The rows come from 4 hidden closed curves, with some noise, and rows from the same curve form a group. Each curve winds through 8 dimensions. The rows are also pushed far along 5 directions, which tell nothing about the answers.
Some rows, each with its group after it:
[-29  -7  -1  25  -8  12   0  -6 -10   3  16 -10   5  -9  -5 -19 -27  -4
  29  -4  12  14  15] : Lopon
[-14   3  -5  -5  -8  -6   6  -4  -6  -7   2   1 -23  10  -2   0 -10  13
 -20  14   3 -13   8] : Pife
[ 18  22   2  -3 -19  -6  -2 -18  11  -9   8  10 -30   3 -15 -24 -25  24
 -26  18 -16  15   6] : zupag
[  9  -6   1   0  -9  -1   4   1 -13   4  -6  -1  -2   6   2  -2  -6  19
  -4  16  -7  10  -7] : zupag
[-17  -8 -11  -2  -5  13  -5   2 -10   6  18 -12   4  -3  -8   4   2  -5
  27 -24  -5   0   7] : zupag
[-11  50   0 -16  -4 -27   8 -10   0  22 -12  51 -15 -12 -20 -24 -34  -5
 -40  32 -26  -2  -7] : Pife
[ 12   9   0 -13   5 -18  15  -7   9  -3  -9  11 -19 -15   5  13   6  15
 -31   9   9  -1  15] : Pife
[ -7  10  19  -9  12  -4  12   7   0   5  -5   3 -23  -5  -3 -13 -10 -21
  -2  -1   4   3  21] : Pife
[ 15  15  16 -25 -10 -13   1  -7  24 -12   9  11 -19   4 -20 -10  11  15
 -22  -8   5  26  15] : Pife
[ -4  -7 -15  10   7  -2  -8  -2   2   6  13  -9  -6  -2  -3   8 -16  10
  -3   1  10  -3  -4] : Ruk
[ -9  -3 -11  -3   3   6   3  20 -17   9  -3   6   8   3   1   6   5 -22
  13 -14 -12 -10   5] : Ruk
[-21  -8   1   6  32  -6  -8  36  -3   5 -19   0   0 -20  13  27   3 -55
  13  -7  14 -17  -2] : Lopon
[  2  13  46   4  32  -9  -7  10  26 -17 -32  12 -17 -39   9   9  10 -59
   3  18  13   4   0] : Ruk
[ -3 -28   1 -11  -5  14  -5   8 -13   3  15 -11  20   9  10   5   8  14
  32 -15  22  -6   3] : zupag
[-42  -8 -12  23  11  23   7  -6 -11  24  36 -22 -22   8 -22  -7 -32 -20
  25  -3  -7  12  16] : Ruk
[ -1  -8  -6   2   4 -10   7   7   2  -3   3  12   1  -5  -2  13  12  -2
  -7 -12  15   2  13] : Lopon
[-28   3 -19  29 -16   3   5 -18 -28  37  30  -3  33  11 -22 -29 -31  14
  27 -19 -14  14 -19] : Ruk
[ 11 -16   5  -7 -10  11  13   6   4 -19  -1  -3   0  11  10  13  32  10
  -2   5   9   9  20] : Ruk
[-13 -20   0  -7   2   1 -16  14  -1  -3  11 -18   6   5  -6  10   7   0
  20 -21  20   2  -3] : zupag
[ 24 -10  -1 -16 -13  -7   4   5  -7 -19 -18  24   3  -8  16  23  24  23
 -13  17   2 -11   1] : Ruk
[ 18  45   3 -29   0 -21   1 -22  28 -13 -25  52 -32 -30   7  10  -9  11
 -57  63 -15 -23   1] : Pife
[ -5  35 -19   0 -23  -7 -17 -25  26  -3  22  10   4  13 -27 -32 -23  22
 -24   1 -13  10  -9] : Pife
[-44  -5   7  56  16   3  19  12 -21  16  -2 -20  14 -14   1  -9  -8 -58
  36 -25   1  19   5] : Pife
[-28  12  -9   9 -12   1   8   0 -17  16   9  -5  19  21 -10 -26 -10 -11
  10 -24 -12  -3  -4] : Ruk
[-13 -39  41  20  30  29  13  17  12 -13   2 -40  -8  -5   8   8  25 -46
  44 -18  35  34  38] : Pife
[-10  31  15   2  18 -12  15  10  -6   9 -25  32 -20 -20   2  -6 -11 -53
 -13  14 -21 -14   7] : Lopon
[ 11 -20   5  -1   7 -12   9  -5  20 -18   7 -19 -23 -13  -1  30  25  25
 -17  -9  33  23  23] : Pife
[ 19 -14  12  -2 -13  -8  -2   4   0 -18 -17 -10  26   2  16   1  27  21
   4 -11  18  11  -8] : zupag
[ 19 -10 -13 -17  -3 -13 -14  -5  11 -19 -10 -14   1  10  14  23  17  40
 -27   5  18 -25 -17] : Lopon
[-14  18   6  -5   2   8   6 -11  -1  10  -3  10 -24   3  -5 -28 -40  -2
 -13  30  -6 -10  16] : Ruk
[-29  23   4  32  -9  13  18 -28  17  12  31 -12 -19  18 -30 -52 -42  -1
  -8   9  -5  46  29] : Pife
[-16  16   4  24 -22   1   2 -16  13   4  16   5  27   1 -18 -37 -15   9
   7   1   4  52   3] : Lopon
[ 15  19  30 -20   3 -18  -4  13  21 -38 -33  30 -25 -28  19  23  29 -28
 -20  34   1 -10   1] : Lopon
[ 10   8   6  19  -6 -20 -10   0  10  -2   7  10  44  13  -9 -24  10  -3
   2 -36  14   9 -25] : Lopon
[-12 -16  18  14   7   8  13   0  15 -14   9 -15 -18   6  -6   8  16 -11
   2   6  17  26  22] : Pife
[ -6  -1   0 -21  -7   5  -4 -10   1  -2  15   2  -1   4  -1  -4  -4  19
   6  -2  14 -17   7] : zupag
[  5   6  10   5 -13  -2  16  -1   1 -13 -11   3  -2 -18   4  -1  19  -5
   2  -8  -5  26  22] : Ruk
[  7  18   4  20 -26 -32 -14 -14  15 -22   1   4  34  -4 -13 -22  17  17
  -8 -39   9  19 -26] : Lopon
[ 11  -6  11  -5  12  -8  -5   3  20 -15 -14 -10  12  -2  12  14  29  -4
  -8 -10  22  -5  -5] : zupag
[  2 -18   4  -2  -2  -9  -6  10 -12 -21 -14  -1   1 -14  22  20  14   3
   9  -4  23 -28  -2] : Lopon
[  7   3  26  -6   6   0  12 -18  31 -20   5 -14 -14  -5  -2  -1  29  -1
  -7 -18  23  14  26] : zupag
[ 46  21  12  -6  -9 -33   7  -2   6 -16 -25  14  12   4   9 -11  31   9
 -30 -29  -6 -10 -20] : zupag
[-23   4  15  17  11  -5  -1   6  10  -8   1  16 -11 -20  -9  -5 -17 -30
   5   7  22  11  18] : Lopon
[ 29   3  13 -18 -10 -23   7  -3   7 -27 -15  46  -9  -9  15  19  22  24
 -33  34  15 -18   0] : Lopon
[ -3 -23   5  -2  40  -9  -7  29   0   1 -21 -17   2 -16  22  31  10 -32
   9 -20  36 -30   0] : Pife
[  9  -5  11  21 -10 -20   9   9  -6  -5 -17   0  61  -9  13   0  48  -9
  17 -51  11  20 -18] : Pife
[ 14  -4 -14 -22 -11  -8 -24   5   1  -7  -4  11  33  24  10   5  11  27
 -11   1  10 -38 -32] : Lopon
[-20 -12 -34   0   6   7 -19  10  -9  19  13   5  16   4  -5  29  -8   1
   8  15  -9 -18 -26] : Lopon
[ 16  -5   2 -14   9  -5  -1   0  20 -20  -9  -2 -25 -21  14  39  23   6
 -17  23   9   0   8] : Ruk
[-32   8   3   5  14   9   0   2  -8  31  15   6  21   4 -10 -19 -21 -29
  27  -7   0  -5  -6] : zupag
[  2 -33  -2 -14  19  39   8  -2   7 -10  -1 -31 -26   0  21  34  13   4
  10  22  11 -12  36] : zupag
[ -9  -7  15   6 -12   3   4  -9  21 -33   6 -33 -14  -2  -2  -1  24   3
   2 -22  23  25  27] : Ruk
[  7   4  31  10   6  -7   6 -13  33 -32 -10 -14 -34 -19   2   3  12  -3
 -16  14  23  29  25] : Lopon
[ -5  16 -13   0  -9   5   9 -14   8  11   7  19  10  -4  -8  -2  -1   9
  -9  19 -17  16   3] : Pife
[  6  15  19 -16   1   8  11 -13   8  -2   0  16  -4   0   4 -15   5  -8
   1   5  -3 -11  16] : zupag
[ 10 -10 -18   2 -17  -2  -5  -3  -2   5  19 -20  12  23 -16  -7   1  35
  -4 -24  -3  25 -10] : zupag
[-25 -12 -19  -1  10  25  -4  13  -1   2  14  -6 -25  12  -6  10 -21 -15
   3  22  -2 -10  23] : Ruk
[  5   6  10 -14 -17 -11   2 -16   6 -10  10   5   9   0   1 -14   7  26
  -1 -17  20  -6   4] : zupag
[ 28 -14  -4 -20   1  -4  -8  -3   8   2   9  -6  17   9   5  13  20  31
  -1 -16  14  -8 -14] : Ruk
[ -9 -19 -31 -12   6  14  -4 -11 -12  19  34  -4 -30  14  -9  21 -30  34
  -5  28  -4 -27   1] : Ruk

New rows, each followed by its group:
[  9  -7  12   3   5   1 -10   7  10 -10 -13  14  13  -7   5   2   4  -7
   4  12  14   2  -4] : Ruk
[  5   9  10   3  -9  -6   5  -6  21 -32  -1  -2 -12   9   2  -4  21  -2
 -18  -3   7   1  11] : Pife
[  5 -40 -13 -14   4  24 -15  10   4 -15   4 -30   0   5  18  34  13  24
  14  11  24  -9   9] : zupag
[-10   7  -8  24  -4   8   1 -17  18  -7  21 -13  -6 -18 -12   1   1  -5
  10 -12  -5  33  16] : Pife
[ 11  27 -25  -8 -15 -16   4 -23  -5  15   9  24   9  -4  -1  -3 -10  30
 -22   5 -23 -22 -19] : zupag
[  5 -11   6 -29  17  -7   5  28 -29  -2 -38  15  -7 -14  32  33  18 -23
   2   4   2 -57  -3] : Ruk
[ -8   0  32  -3   6   8   0   9   3  -5  -1  10   0 -11   3  -9   1 -32
  27   3  10   5  10] : zupag
[  1   0   8   8  -2   6  13 -10   9  -3   1   8   3 -10   1   6  14   0
   1  16  -1  23   9] : Pife
[ 22  18  -3 -20 -12 -13  15 -10  10 -13  -5  21 -22  -1   1   7  17  19
 -37  11 -10  -4  14] : Lopon
[ -6 -13 -19 -14  24  16 -13   0  16   1   8 -14 -27 -10   7  28 -16   2
  -4  22  16 -22  18] : Pife
[ 16  19 -12 -23 -14  -6   3  -8  13  -7   7  17 -20   0  -7   7   9  17
 -27   9 -19  -1   7] : Ruk
[-13 -22  -6   0   4  23  10  16 -12   3   1  -8   1  11  10  15   9 -10
  15  11   2  -1  17] : Ruk
[ 19  -1  -5 -11 -23   6 -13 -16  28 -25  10 -10   1   8  -3  -5   7  44
 -13  12  10  19   6] : zupag
[ -2  17   3  -7   9  -2   9   1  10   7  -6  24  -7 -19  -3  10   8 -22
  -7  14 -14   9   9] : Pife
[-11  11  14   8  -5 -11  -1  -5   3  -1  -1 -14  24  -9  -5 -14  19 -15
  18 -43   3  16  -9] : Ruk
[-11  -6  -1   3  19   4  -2  18 -23  12 -16 -11 -13  -2   3   3 -13 -29
  10  -8 -11 -21  -2] : zupag
[-25  10 -24  21  -7  -1   5  -1 -29  22  -2  -2  19   2   8 -17 -29  -6
  10  -5 -13 -23 -14] : Pife
[ -5 -22   6   5  12  13   7  14 -17   8  -7 -12 -16   0   5  13  -9  -7
  13  19  -3   8   5] : zupag
[ 26  32   8 -26 -38 -14  -9 -26  42 -38   1  28  -7   1 -11  -5  26  39
 -42  31 -11  25  -3] : Lopon
[-10  -1   1 -14   0   1   3   3  -6  -2  -8 -15   0  -7   9  11  18  -8
  10 -21   1 -12   6] : Ruk
[ -2  -5   6  -8  -3  14  -8  -1  13 -11  11   6  -2   9  -1  -5  -4   3
   5  18  11  -1   9] : Lopon
[  3 -11 -10  -3   0  -8 -18  -1  16  -4  18 -19   7   6 -13   3   2  22
  -2 -27  24  11  -4] : Pife
[ 34   9  35 -17  -5 -16  10 -14  31 -28  -9   5  -4 -20   6  15  55   5
 -10 -10   7  26   4] : Ruk
[  2  -5 -12  13  -9 -12   0 -17  -2  -1   8   1   8   2  -3   1  -5  32
 -11   2   9   0 -11] : Lopon
[-21  -4  -2  11  19   3  -7  -1  13   0   3 -13 -17 -23  -5  13 -12 -18
   5   1  14   6  14] : Pife
[ 12 -21  21  -6  18  -1   4  24  -8  -5 -28   6  21  -5  28  21  30 -21
  12   2  18 -18  -8] : Ruk
[ 25  24 -21 -10 -19 -31 -15 -12  14 -13  -5  22  19 -14   4  12  16  29
 -29  -7  -8 -14 -29] : Pife
[-26  -5 -12  19   1  15  -6   2   4  -2  16 -25   7  13  -5  -8  -4 -18
  17 -21   4   3   9] : Pife
[ 14  12   7 -12  -9   0   6 -15  18 -17  -6  -8 -13   7   0  -7  15  15
 -22   2  -5   9  11] : Lopon
[  2 -34  -2   8  11   4   8   3 -20   3   0 -13  -2  -6  17  25   3  15
  13   5  20 -11   2] : Ruk
[ 11   2  -6 -24  -5   2  -4   1  -3   0  -2  11  28   7  12   3  24   3
   9 -20  -1 -31  -8] : zupag
[  2   2   4  -9  -4  15   3  -7   5   1  10  -1  16   4   1  -9  15  -6
  18 -21  -2  -2  11] : zupag
[  0   1  -8  -2   7  -6   6   7   1   3   8  25  -7  -4  -5  10  -1  -6
 -11   5   4  -8   9] : Lopon
[-33  26   2   8  18  11  -9   1  12   4   0  12 -28  -4 -11 -11 -36 -50
  -4  33 -17 -17   4] : Pife
[  4 -22 -70 -23  -7  22 -25  -4 -10  20  22 -27  30  33   8  21  -8  57
  -3  -8  -5 -46 -19] : zupag
[ -2   5  17   0  11   3  12  13   7 -10  -7   1 -23 -16  -1   8  19 -43
   7 -13  -6  13  25] : Ruk
[ 30   7  23 -16   7 -19  13  -7   3  -3 -11  20  -7  -7  10   8  21   7
 -17   7   2 -11 -10] : Ruk
[ -9  -9   2   5   3 -10   1   0  -9   2  -2  -4  10 -13  11  14   3   8
   8   0  18  -6 -10] : zupag
[  2 -25  -8 -11  -6  -2  12   3 -12  -3   8 -16 -14  -4   4  25  17  27
   3 -15  14   7  17] : Pife
[ -2  24  -2   8  -4 -15 -12  -2   9  11   0   6  17  12 -18 -28 -14  -5
 -12 -13 -11  12 -24] : zupag
[  6   7  -2   6  -8 -13  11 -11  -5   4 -13   1  22  -1   8  -2  12  17
 -12  -4  -2   3 -13] : zupag
[-13 -27  27  29  17  33  10  13  17 -20   3 -20 -22 -16  -3   4   5 -42
  32   5  21  49  52] : Ruk
[ -2  10  15  18  16 -19  -1   9  -3  11 -23   4  31 -24  12  -2   6 -33
  12 -14   5   2 -26] : Ruk
[ -6  -9  25   4  11  16   8   4  18 -11   0 -10  -1   5   1  -3  18 -25
  12  -2  16  22  22] : Pife
[  2  29  -3  -3 -19 -10   6 -20   1  -2   3  20 -13 -15 -10 -10  -5  10
 -15   5 -23   4   1] : zupag
[ -2  -1   4  -7 -10   4   8  -6  -2  -1  11 -12 -14  10  -4 -16 -10  16
   0  -7   6   8  19] : Pife
[ -4 -18 -12 -18  30  31  -8  -6  27  -9  16 -19 -56 -15   5  39 -15   2
  -6  41  16 -12  39] : Pife
[-10 -17   3 -14  42  21   1   2  22   0   8 -15 -61 -13   1  32 -21 -14
 -11  42  22  -7  40] : Pife
[-14 -16 -16 -15 -17  31  -3 -19   8   1  48 -24 -11  14 -19  -3  -7  35
  21 -10   8  17  31] : zupag
[  3  -9   5 -10   7  18   4   0  -2  10   7  12   2   4  -2   7   5  -3
  13  15  -6   3   3] : Ruk
[-12   6   6 -11  -8  24  -7  -9  12  -1  25  10 -19  -3 -15 -11 -20  -2
  17  26  -7  17  18] : zupag
[-45   3   2  10  17  22   7  -1  -8   5   5  -2 -54  -4  -6   1 -42 -34
   1  48 -10 -15  25] : Pife
[ -7  18  -9  -5   1 -13 -15  -7  13 -11  -9  14  -9 -15   2  10  -7  -1
 -20  18  -1 -22 -10] : Pife
[ 19   7 -14 -21 -25  11   5 -15   5   1  18  26   1  20 -13  -9   0  41
 -17  20 -18   9   7] : Ruk
[  5   9  15  35 -10 -29   5  -1 -14  -3 -10   9  43 -10  -2 -18  23 -21
  15 -55  -1   8 -28] : Lopon
[ 24  16 -34 -43 -18 -29 -23  -2   5  -1   1  36   4   4  -4  28   8  50
 -42  18 -13 -36 -36] : Pife
[ -3  20 -23  -8 -18  -6  -7 -13 -25  34   4  23  22   5  -2 -23 -44  32
  -4  22 -24 -19 -32] : Pife
[-6 -5 -1 22  4  1 11 -1 -5 12  4 -8 17  3  4 -3  0 -3  8 -5  6 11 -4] : Pife
[ -1 -15  -8  -7   5   8   8   7  -7   3  -4  -4   5   4   5  24  26  -4
   3  -3  -6  -5   4] : Lopon
[ 13  -4   0 -15  -7  20  -9 -10  21 -25   9 -10 -19  -6   4   9  11   9
   4   4   2   2  25] : zupag
